Every row belongs to one group in each of 4 separate groupings. Each group adds its own fixed numbers to the row, and there is some noise. The rows also spread widely along 15 directions, which tell nothing about the answers.
In the rows, 128 means zero.
Known rows, each followed by its group in each grouping:
[170 150 179 183 135  92 108 136 139  92 117 107 106 163 132 110 127  96
 150 138 148 186 101 126 162  73 189 118]
z789 L W z412
[104 124 156 142  99 138  95 138 154 157 142 118 111 121 151  97 119 126
 130  95 149 123 117 149 125 136 155 144]
z789 S K z800
[166 146 143 153 128 113  83 113 116 139 128 174 128 111 168 101 102 137
 130 170 153 164 111 128 103  76 181  91]
z901 E G z65
[162 169 111 159 107 112 121 170 154 121 122 116 170  45 112 147 106 117
 102 139 104 185 117 110 124 133 172 126]
z609 L G z412
[148 127 133 122 161 120 161 147 126 155 126 130 121 139 129 163 101 110
 130 140 113 166 173 100 141  72 126 138]
z609 E M z65
[179 144  86 173 191 135 117 148 130  96 100 105 122  54 138  95 105 151
 135 148 151 206 133  68 140  77 163 110]
z901 S K z800
[127  86 162 174 106  81 145 132 149 151 121 137 153 143 114  91 118  90
 177  95 115 148 129 152  99  89 133 124]
z789 R W z885
[142 177 157 169 130  98 190 102  76  94 114  77  88 107 174  80 103 129
 105  78  99 126 168 142 107 155 117 129]
z789 R M z948
[155  92 136 188 152  44 169 143  79 175 131  85 167 148 105  58  70 104
 136 109 132  89 196 117 157  67  84 125]
z609 R W z885
[105 107 106 152 139 163 105  84 162 124 137 150 148 133 122 184  88 167
  98 126 161 102 161 106 132 115  83 124]
z609 R G z948
[151 118 146 134 169 127 170 148  91 134 102 143 107 131 152  84 169  89
 148 135 124 112 177 142 121  96 151  98]
z789 E G z65
[144 150 138  92 104 112 130 152 104 122 141 121 129 173  98 131 145 107
 135 137 117  74 105 154 147 158 109 140]
z789 E W z885
[142 132 113  83 124 110 132 143 141 149 158 122 172 138  82 169 112 163
 129 111 115 144 114 193  61 208  75 129]
z789 E M z885
[108 121 144 110 138 163 136 108 162 123 145 162 177 186  72 162 121 110
 156 107 167  86 113 136 129  96 124 100]
z789 S K z885
[109 123 120 141 128 153 151 126 113 143 105 139 114  93 190 104 111 135
 145 111 121 155  97 117 123 115 173 157]
z609 R W z800
[128 114 107 138  84 115 159 162 124 111 105 125 136 117 118 136 158  84
 137 158  74  82 141  82 201 106 118 164]
z789 L M z412
[131  94 110 101 110 113 104 115 119 113 110 135 151 171 137 136 155 150
 151 166 139 140  58 174 140 186 133 151]
z901 R G z65
[122  87 112 142 126 152 114 114 134 112  93 126 144  83  96 147 123 129
  92 131 144 103 127  79 146 149 112  96]
z901 R W z885
[ 87  92 127 152 136 153 172  91 141 146 113 157 184 164 159 169 106 109
 142 122 128  96 139 118 138  80 128 132]
z609 E W z800
[137 102 119 124 158 111 172 151 125 133 117  75 143 131  96 154 132 123
 114 105 103 141 159 142 105 177  89 118]
z609 E W z800
[164 205 122  88 135 160 129 209 124 146 151 159 104 102 116 162 132  98
 122 154  93 142 165 122 139 128 150 143]
z789 L W z885
[125 109 117 128 107 130 166 128 101 107 116 165 101 130 142  94 154 116
 162 127  87  86 155 126 112 114 114 127]
z789 R G z412
[119 136 147  91 126 184  99 144 140 138 138 144  72 111 130 126 131 136
 131 109 152 119  94 105 122 117 160 138]
z609 E G z412
[104  91  95 132  98 181 123  91 155  92  92 195 152 106 146 179 157 139
 123 158 111 126 106 118 113 140 132 116]
z789 R M z885
[102 132 131 128 140 173 131  66 136 102 144 175 107 182 164 166 116 143
 127 142 134  93 172 133 110 109 100 115]
z901 L M z948
[144 152 127 171 180 163 166 105 147  60 109 123 150 130 133 145 141 119
 122 130 142 124 154 123 107 111 139  88]
z609 E G z885
[131  91 130  56 158 143  56 116 111 191 153 145  67 166 128 170  82 190
  94 141 172 188 141 136 126 153 109 118]
z901 S M z948
[149 131 110 189 136 109 151  77  99 101  90 142 171 106 171 122  98 135
 106 154 142 123 135  90 155  81 133  96]
z789 E G z65
[149 151 161 145 115  98 123 114 121  73 131 121 150 212  95 140 139  90
 141 156 144 101 104 149 154 116 147  94]
z901 L K z800
[154 137 109 159 173 109 157 142  72 139 122 103 105 104 170  65  95 159
 131 122 136 132 171 119 146 110 111 145]
z789 R M z800
[145 133 156 122 150 103 161 149  97 134 126  80 141 151  91 110 123 107
 131 100 151 111 116 134 171 147 133 127]
z789 L G z412
[ 92  93  98 172 106 176 122  47 134  91  89 188 133 111 224 145 127 149
 103 172 129 122 134 107 128  94 159 109]
z609 S M z65
[157 148 119 124 127 120  78 167 139 141 158 160 155 161 113 116 145 128
 144 167 153 116 131 190 124 132 140 124]
z789 S G z885
[147 117 104 174  98 125  46 151 168 149 124 160 146  78 182 132 139 134
  89 199 115 168 164 164 111 155 155 129]
z901 L G z885
[134 135 106 135 101  91 142  73  46 115 141 134  95 137 151  87  65 162
 104 123 115  87 137  97 117 117  91  94]
z609 S W z800
[108  62 171 158 132 103 116  82 117 175 120 134 126 146 145 124  91 140
 103  95 163 148 152 158 101 139 124  89]
z789 R G z800
[107 158 168 103  94 171 132 147 178 133 160 194 117 154  99 173 116  82
 174 123 120 116 106  86 138  33 177 147]
z609 L M z412

New rows. What belongs after each?
[158 140  99 149 177 133 129 133 137  92 117  97 142 106 108 119 111 145
 130 133 159 140 142  98 143 112 117 110]
z901 S K z65
[147 123 111 132  96  73 111 158 119 113 129  73 120 139  84 117 108 136
 144 128 113 119  89  93 182 146  86 169]
z901 R W z800
[156 124 125 124 156 113 111 190 151 168 144 134  88 150 142 107 127 117
 182 152 127 168 148 114 149  54 139 181]
z609 E G z65
[ 97 128 155  89 156 193 192 116  88 147 106 139  88 130 170 122 131 107
 138  86 126 100 123 102 142 121 149 136]
z789 E W z885
[136 154 111 117  91 100 151 135 100  93 116  92  97 150 170 108 136 130
 147 129  74 151  87 152 149 182 127 183]
z789 S W z885
[148 124  81 146 178 153 194 174 127  83  91 102 170  85 124 106 179 120
 160 134 108 118 150 135 129 140 135 152]
z609 R M z412
[132 161 111 142  89 103 177 120  81 105 125 143 113 130 169 105  96 125
 150 130  75 117 120 105 137 100 134 159]
z609 R G z800
[142  98 127  94 153 131 124 133 101 152 138 141  91 139 108 134 117 134
 111 142 125 132 177 122 112 140  99 100]
z901 L M z885
[158 127  80 128 141  92 124 189 128 158 156 138 184 135  66 147 106 118
 136 165 107  94 203 124 141 104  75 121]
z901 S W z800
[150 149 100 114 151 134 172 149 106 102 134 145 121 138 140  88 146 130
 185 132 108 136 109 151 100 127 140 140]
z609 L G z885
[161 148  99 181 119  67 147 172 114 105 132  99 153 142 144  53 138 109
 180 153 111  90 125 127 163  74 124 172]
z609 E G z800
[111  84 157 134  58 139  56 142 167 164 123 159  81  82 149 124 142 110
 101 141 107 119 141 110 110 114 155 128]
z901 E M z412
[131 127 153 130 162 133 127  64  85 133 136 158  96 178 160 126  84 154
 120 121 177 138 127 123 136  95 131  94]
z789 L G z948
[116 126 117 155 124 151 163 157 173 109 103  87 151  70 112 150 144 102
 126  98 101 120 134  99 151 152 125 154]
z789 L W z412
[112 198 150 159 107 154  61 100 179 121 181 125 171 138 122 184  54 162
  86 113 195 111  84 142 123 143 138 125]
z609 L W z800
[174 191  88 161 106  98 130 114 100  65 124 135 119 100 188 104 102 159
 135 175  85 181 105 131 113 135 150 138]
z901 L G z412
[159 160  97 147 141 120 108 205 181 141 149 130 123  94 145 117 127 128
 174 153  97 196 152 141 110 112 142 177]
z901 L G z800
[119 143 120 144 154 160 161 136 107 128 111  94 164 118 160 118 127 111
 103 123 150  81 128 134 179 155 150 146]
z609 L W z885
[125 122 125  95 141 141 184 117  96  73  95 119 153 181 111 152 189 105
 152 129 120 114  68 172 139 198 145 109]
z789 L W z800
[ 86  55 129 130 147 195  93  69 164 121 119 131  74  94 125 134 121 170
  96  93 175 106 140  85  93 155  91  90]
z901 L M z885
[139 171 105  52 132 196 106 164  81 127 124 157  72 100 153 140 163 142
  94 156 122 117 123 146 133 200 160 121]
z789 S W z885
[106  48 152 125 140 113 130 126 125 161 106 110  51 199 204  90 149 132
 178 129 117 177 140 159 157 116 130 201]
z901 R M z948
[137 167  86 147 143 153 130 160 173  96 138 127 164  98 109 134 112 142
 172 125 137 144  92 102 128  88 146 150]
z609 S W z800
[121 127 171 142  79  62 176 151 135 160 121  87 178 138 105 128 119  61
 135  86  83 132 128 164 132 146 142 137]
z789 S W z65
[ 86 110 163 147 142 198  46 122 172 191 153 156  75 114 170 147  87 157
  85 112 201 118 168 115 136 104 152 141]
z609 R G z800
[122 138  98 158 167 166  88 138 178  86 141  98 143 200 145 145 152 150
 139 171 181  95 143 161 190 134 115 176]
z609 S G z885
[127 102 107 130 133 151 131 182 148 147 116 118  97  85 123 141 136 108
 120 146 101 126 179  64 178  93 124 166]
z609 L M z412
[143 110 156 155 114 108 116 115  89 111  93  89  67 109 162  88 124 133
 102 116 129 152 109 109 160 148 153 126]
z789 R W z412
[137 110 134 146  91 120 108 149 175  98 120 100 116  81  47 145 133 102
 102 108 106 107 154  83 114 147  90 100]
z901 R K z885
[129 157 106  99 171 192 157 116 143  79 117 147 122 118 136 159 141 146
 161 127 134 154  92 124  94 149 145 118]
z901 L W z65
[124 173 131 120 112 167 163 113 107  75 108 149  69 108 187 122 144 123
 143 123  90 138 110 119 100 132 169 138]
z609 R W z65
[181 181 103 150 122  85 106 146  78  72 132 112  78 178 189  94 153 148
 136 195 100 143 134 182 151 167 128 150]
z789 L W z800
[ 97  88 136 172  95 149  79 108 218  71 106  63  95 121 127 198 162 129
  72 126 117 144 137 129 143 228 104 138]
z901 L G z800
[149 163 130 174 133  88 128 114  92 138 145 102 138 112 170  87  75 162
  99 119 137 116 162 153 108 137 103 124]
z789 E M z800
[155 158 158 163 130 122  75 131 140 140 145  86 126  48  91  89  80 156
  74  78 186 113 124 111  97 140 128  82]
z789 E K z412
[141 160 119 145 137 131 147 110 133  86 140 155 133 160 148 129 136 136
 159 140 124 117 138 162 101 129 117 121]
z789 L G z65
[161 186 161 120 141 132 118 134  81  93 128 121 134 134  87 110 135 102
 103 132 172  62 102 123 139 130 160  60]
z901 E W z800
[120 174 148 124 136 157 138 119  90 171 144 159 108 121 218  96  83 125
 122 133 138 132 139 143 135 116 180 150]
z901 L G z885
[126 189 113 127 131 159 121 115 137 108 159 166 123 130 148 105  96 160
 170 108 153 110 100 120 118  82 138 146]
z789 S G z948
[116  80 111 171 141 120 148 113 112 119 108 102  87  88 145  32 123 144
 167  75 135 106 126  89 117  99 110 120]
z789 S W z800
[125 117 136 168 168 156 121 123 182 120 127 149 167 141 115 130 128 123
 167 114 170 153 127 146 107  79 153 108]
z789 S W z885
[ 93  67 110  82 128 170 162 146 144 154 126 173 117 128  89 139 168 100
 162 107 106  69 157 105 112 109  99 123]
z609 L G z948
[164 155  94 145 149 118  97 148 129 114 150 139 114 119 132 111 100 164
 154 152 138 165 116 121 110  99 127 130]
z609 L W z800
[128  95 155 151 115 128 133 129 141 116 107 141 134 123 105 111 160  79
 138 129 124  80 148 112 125  94 142  91]
z901 E G z412
[109 127 164 108  75 120 194 101  70 108 118 169  77 139 152  55 150  93
 180  84  90  66  96 128  93 114 142 115]
z789 R G z65
[160 196 109  85 208 205 130 133  87  57 131 155  68 156 161 122 182 154
 129 173 165 118 148 164 109 139 169  93]
z609 S M z65
[136 157 135 141 126 116 101 117 134 135 150 156 143 160 131 157  76 130
 126 152 146 148 139 124 142  86 144 113]
z901 S G z800
[ 86  94 141 158  88 139  81 107 171 176 143 164 117 104 199 107 103 146
 139 123 125 148 128 162  75 127 148 151]
z901 L M z800
[124 107 138 157 118 109 141 141 145 104 102  77 128 124 110 146 144 102
 109 119 110 123 149 122 155 168 115 131]
z901 R G z800
[138  86 103 138 109  99 144 101 118 100 117 129 126 120  98 113 114 138
 139 116 100 135 108 106  86 134  93  94]
z609 L W z885
[158 144 103 102 154 114 146 130  84 126 144 138 118 123  78 118  78 148
 134 118 134 139 133  83 109  91 117  84]
z609 S K z800
[142 169 121  68 136 150 117 156 138 114 151 107 106 139  79 210 132 139
  77 131 119 117 153 131 127 184  87 130]
z609 E M z948
[171 141 145 128 181 132 116 197 116 166 123 147 117 112 144  94 167  90
 133 160 135 139 199 172 113 107 172 106]
z901 E G z948
[121 136 122 157 121 183  89 114 169  64 101 111  89  85 146 112 155 132
 115 127 146 127  95 100 133 147 163 113]
z901 S W z885
[158 143 117 179 128 110 127 118  94 132 122 170 128  90 196  77  92 141
 130 165 111 149 174 129 102  73 159 120]
z901 R M z412
[121 138  94 123  75 115 148 208 189 143 158 151  87 113 140  95 156  99
 218 117  25 142 168 143  88 104 105 212]
z789 S G z885
[127 152 129 161 162 115 194  96  78 125 137 107 152 130 143 109  82 134
 113  93 137  79 172 129 128 139  91 105]
z789 L G z800
[151 104 105  73 117 101  88 139  93 136 149 144 133 181  70 170 126 148
 101 169 142 111 111 153 134 182  93  96]
z609 L G z800
[166 165 130 146 131 120 176 113 127  50 113 188 126 166  74 208 139  80
 128 166  78 122 208  81 135  54 104  66]
z789 R G z948
[132 141 132 133 117 126 147 127 101 110 132 127 102 125 133  70 131 121
 158 104 124  94 105 127 119 125 125 129]
z789 L W z885
[128 154 194 155  90 109 131 158 157 140 137 137 137 159 133 115 142  52
 149 126 111  98 159 169 127  97 170 134]
z901 R K z65
[145  80 149 137 179 118 102 134 121 174 103 108 178 122  95 146 106 140
 101 113 195 181 110 151 137 155 150  88]
z789 R W z800
[155 154 103  65 151 150 146 127 113  63 141 146 133 191  48 210 139 140
 132 160 129  95 117 105 139 126  87 102]
z609 E M z412
[163 125 129 150 102  82 130 186 129 126 121  96  90 100  88 107 128  91
 128 125  77 142 170  92 137 108 112 138]
z609 R W z885
[137 141 140 132 116 114 145 155  93 137 125 113  92 136 174  65 137  98
 151 143 106 111 133 132 157 117 154 167]
z901 L M z885
[152 131 144 138 147 155 113 139 133  68 113 143  51 155 144 107 192 103
 149 165 137 102 151 111 133  74 153 109]
z609 E M z65
[137 136 133 127 110  93 163 108 102  98 105  81 165 136 115 124 114 120
 120 101 121 124  67 131 140 156 131 131]
z609 E K z948
[113 115 137 126 144 157 135 179 185 147 127 102 169 128  81 166 149  96
 129 108 144 117 137 145 148 155 134 157]
z609 R G z885
[107  89 118  97 158 175 154 155 151 141 127 154 143 146  80 174 167  99
 134 123 130  70 173 122 118 120 103 105]
z609 E G z800
[149 148 177 197 115  84 125  98 115 104 119 111 161 124 124  82 117  99
 118 110 166 103 109 150 118 114 161  71]
z789 L W z65
[122 123 129 119 145 148 111 132 152 121 130  83  76 123 145 143 130 152
 101 109 136 165 144 151 111 190 124 138]
z609 S G z65
[180 101  88 153 113  48  76 125 120 160 154 149 142 153 154 119  81 178
 119 187 106 197 156 175  77 129  86 131]
z609 E G z885
[176 236 122 179 158 136 105 149 178  59 171  99 145  83  67 113  87 144
 136 110 167 116 131 102  98 107 117 102]
z901 L G z885
[122 127 145 126 118 122 140 137 148 159 129 100 146  91 118 184  99 120
  71  96 105 162 150 139  92 184 126 113]
z609 E G z800
[158 175 129 108  98 137 114 110 113 100 117 178 172  81 104 154 122 128
 100 142 134 129  75 128  83 142 163  59]
z789 E K z65
[102  83 139  94 161 165 119 110 112 156 117 129 148 141  99 152 129 126
  93 111 179  96 124 141 135 170 135  74]
z901 S W z800
[147 122  76 136  96 100 101 198 130 137 141 124 100  77 125  57 144 133
 157 141  83 109 143 126 109 123 114 155]
z609 S W z800
[141 118  72  29 170 192 109 177 111 143 101 161 118 133 125 220 164 146
 105 213 127 170 127 119 185 168 146 146]
z901 S M z65
[107 128 138  94 102 152 160  93 116 110 119 115  98 135 148 168 116 139
 104  97  93 130 105 129 104 182 119 133]
z609 E W z412
